There are 4 ways to turn a row about zero (a turn may also mirror it). The second row of each pair is the first, turned, with some noise. The first 36 pairs use one turn. New pairs use 3 turns, one after the other, and a turn may come again.
In the rows, 128 means zero.
Some pairs, each with its turns in order after it:
[173 176 160  95 129 174 129 131]
[136 158 141  52 103 109 135 160]
nit

[141  91 179 174 127 118 103 140]
[ 90 154  96 141 117 142 109 181]
gad

[188 139 107 119 113 154 114 128]
[129  93 160 152 159 118 164 133]
rubid

[124 133 107  95  50 132 186 186]
[178  60 130 103  46 136 135 124]
gad

[116 128  82  50 145 166 127 120]
[153 141 194  89 126 135 136  72]
gad

[133 103 116 105 153 118 114  50]
[157 117 182 124 144 158  80  90]
nit

[131 104 134 118 138 118 128 147]
[133 111 128 124 109 114 110 121]
rubid

[146 123 167 102 132 175 103 128]
[106 143 151  88 136 165  99 108]
Gorog

[181 137 128 177  82 120 155 156]
[161  92  95  86 181 108 154 140]
Gorog

[121 141 137  80 182  80 132 122]
[168 154 150 103 138  98  78  95]
rubid

[ 96 138  67 119 182 143 103 122]
[168 167 114 142 191 120 105 109]
nit

[136 103 145 118 132 149  91 134]
[160 143 130 138  92 137 119 137]
nit

[148 156 101 130 101 130 190 113]
[ 91  90 123  86 167 129 126 147]
nit

[158 117  98 132 164 139 158 153]
[133 105 112 154 145  76 112 145]
rubid

[102 140 123 173 143 120 139 158]
[144 167 105 137 140  93 142 142]
Gorog

[115  89  90 131 137 149 141 122]
[103 113 147 106 138 165 148 113]
gad

[104 138 144 130 129 122 123 139]
[135 151 129 118 108 114 128 125]
Gorog

[123 128 166 114 130 149 168 132]
[132 149 161 110 137 146 164 116]
Gorog

[151 122  85 154 132 141 144  83]
[ 98 135 132 181 168 132 121 143]
rubid

[132 132 117 117 133 116 100 120]
[120 123 143 121 141 127 123 102]
rubid

[153 173 127 106 130 143 146 159]
[163 127 169 113 159 117 114 125]
Gorog

[196 144 131 112 111  96 133 119]
[ 94 117 122  75  96 138  95 110]
nit

[126 133 122 134  74 188 129 147]
[103 104 122 116 130 148 181 176]
rubid

[151  78  50 119  90 125 110 115]
[ 61  98 151  98  95 122 153  84]
gad

[143 116  99 147 163 157  77 141]
[ 86 162 163 167 130 148 154 116]
gad

[101 141  75 126 114 183 175 145]
[160  66 172 127 125 171 145 105]
gad

[ 72 155 146 173 150 163  91 176]
[121 118  40  80 138 143 156 109]
rubid

[108 140 147  50 154 126 116 130]
[176 183 147  91 126 121 110  99]
gad

[174 109 127 116  74 141 127 117]
[101 100 156 112  87  95 115 147]
gad

[138 130 151 123 136  85 133 206]
[107 127  78 135  84  83 150 105]
nit

[ 63 147 120 104 171 122 163 119]
[140 175 171 187  99 121 148 132]
Gorog

[181 173 108 132 153 200 127 111]
[159  99 124 156 211 126 166 151]
rubid

[163 122 104  75 169  78 136 133]
[102  79 183 157 129  90 115 125]
Gorog

[158  95 137 142 136 125 132 199]
[126 120  78 150  82  91 114 147]
nit

[125 111 142 154 129  99 143 168]
[122 138 111 114 138  82 156 119]
Gorog

[ 84 117  63 104 132 122 123 123]
[163 119 100 144 186 149 128 104]
nit

New pairs, each followed by its turns in order:
[134 104 152 150 146 115 142 110]
[126 150 113 109 120 116 144  97]
gad rubid gad

[134  57 125 125 125 151 115 190]
[ 76  96 110 194 138 103 111 124]
nit Gorog Gorog

[146 127 137 144 154 146 131 125]
[132 139 118 154 145 112 123 119]
rubid Gorog nit

[138 129 129 166 148 158 137 136]
[141 101 105 156 147 114 120 115]
gad rubid Gorog

[166  80 126 125 104 157 116 186]
[114 200 152 166 158 127 104 120]
Gorog rubid gad

[113 122 167 189 142 178  75 118]
[165 137 130 190 117  85 150  65]
gad Gorog gad

[128 130 125 117 110 106 125 128]
[145 118 130 120 127 145 114 129]
nit gad rubid

[143 126  79 102 103  95 155 171]
[ 80 135 118 141 135 157 135  66]
gad nit Gorog

[145 101 143 129 150 138 136 134]
[146 126 119 147 153 137 117 115]
rubid Gorog nit

[115 124 115 161 118 118 158  75]
[102  99 140 107 139 151 114  83]
gad rubid rubid

[166 144 106 138 114 130 142 138]
[ 92 137 113 122 139 162 130 130]
rubid rubid nit

[115 107 206 127 110 135 192 126]
[ 65 116 130 139  62 142  99 165]
gad Gorog Gorog

[127 124 129 133 186  76 116 104]
[163  65 143 145 118 115 145 148]
Gorog Gorog Gorog

[135 141 152 128 111 153 164 111]
[112 136 154 160 102 116 121 140]
nit nit rubid

[ 95 140 134  70 109 124 177 144]
[107 125 136 122 117  56 112  90]
Gorog gad Gorog

[199  94 115 151 206 142 108  86]
[ 98 115 157 149 120 233 163 142]
nit rubid Gorog

[114  70 117  50 150 106 125 132]
[112  62 142  87 126 190 145 110]
nit nit rubid

[133  50 114 134 151  83  78 128]
[160  96  84 170 136 178 181 158]
rubid nit rubid

[133 162  87 130 128 128 206 123]
[132  93  96 105 150  65 153  97]
rubid rubid gad

[100 111 125 157 116 102 128 122]
[119 145 109 124 151  95 142 146]
nit Gorog rubid

[123 113  78 129 138  75 118 149]
[172 154 110 180 125 148 124 125]
gad rubid gad

[153 128 120 120 178  75 136 102]
[175  85  96 137 103 146 118 106]
Gorog rubid Gorog

[143 124 140 177 153 142  91 107]
[165 107 119 115 150 121 133  73]
Gorog rubid nit

[103 105 139 137 135 141 130 129]
[133 133 135 145 137 127 109 154]
gad gad gad

[ 76 102 136 182 106 167 120 138]
[108 140 116  98 163  79 104  78]
nit Gorog nit

[137 151 134 152 141 154 135 131]
[132 146 168 131 135 122 123 128]
nit rubid rubid

[122 121 156 116  96 195  72 119]
[125  94 142 126 180  95 195 103]
nit rubid Gorog

[180  93 127 119  96 117 128 109]
[123 105 120 161 153 164 173 135]
gad nit Gorog

[135 126 132 117 123  73 134 152]
[107 148 157 129 152 158 127 159]
nit nit gad

[147 117 139 118 155 140 123 130]
[124 147 120 134 110 156 125 134]
rubid nit nit

[150 128  89 161 123 124 128 165]
[173 149  98 127 134 103 126 115]
gad rubid Gorog

[122  82 122 142 104 133 139 121]
[130 140  90 122 132 159 108 117]
rubid gad Gorog

[111 132 113 130 104  50 142 191]
[135  98 168  69 181 167 100 131]
rubid nit gad

[132 128 138 116 115 119 128 122]
[118 120 120 120 135 136 132 111]
Gorog nit Gorog

[147 135 137 128 135 116  75 127]
[157 127 118  96 146 120 136 160]
nit nit rubid

[134 129 205 156  78 136 132 105]
[147  80 106  88  90 165 153 167]
nit nit gad

[109 114 132 118 113 127 138 172]
[142 143 102 123 106  96 142 133]
nit rubid Gorog

[118 126 134 125 102 109 122 120]
[132 130 114 114  99 134 136 133]
Gorog rubid rubid

[136 129 149 130  99 120 122 133]
[143 132 157 112 120 134 125 131]
Gorog gad rubid

[129  99 142 176 109 107 149 113]
[112 106 106 157 171 111 118 153]
gad nit Gorog

[135  94 141  54 112  79 150 155]
[131 102 111 115 128 178 212 132]
Gorog rubid rubid

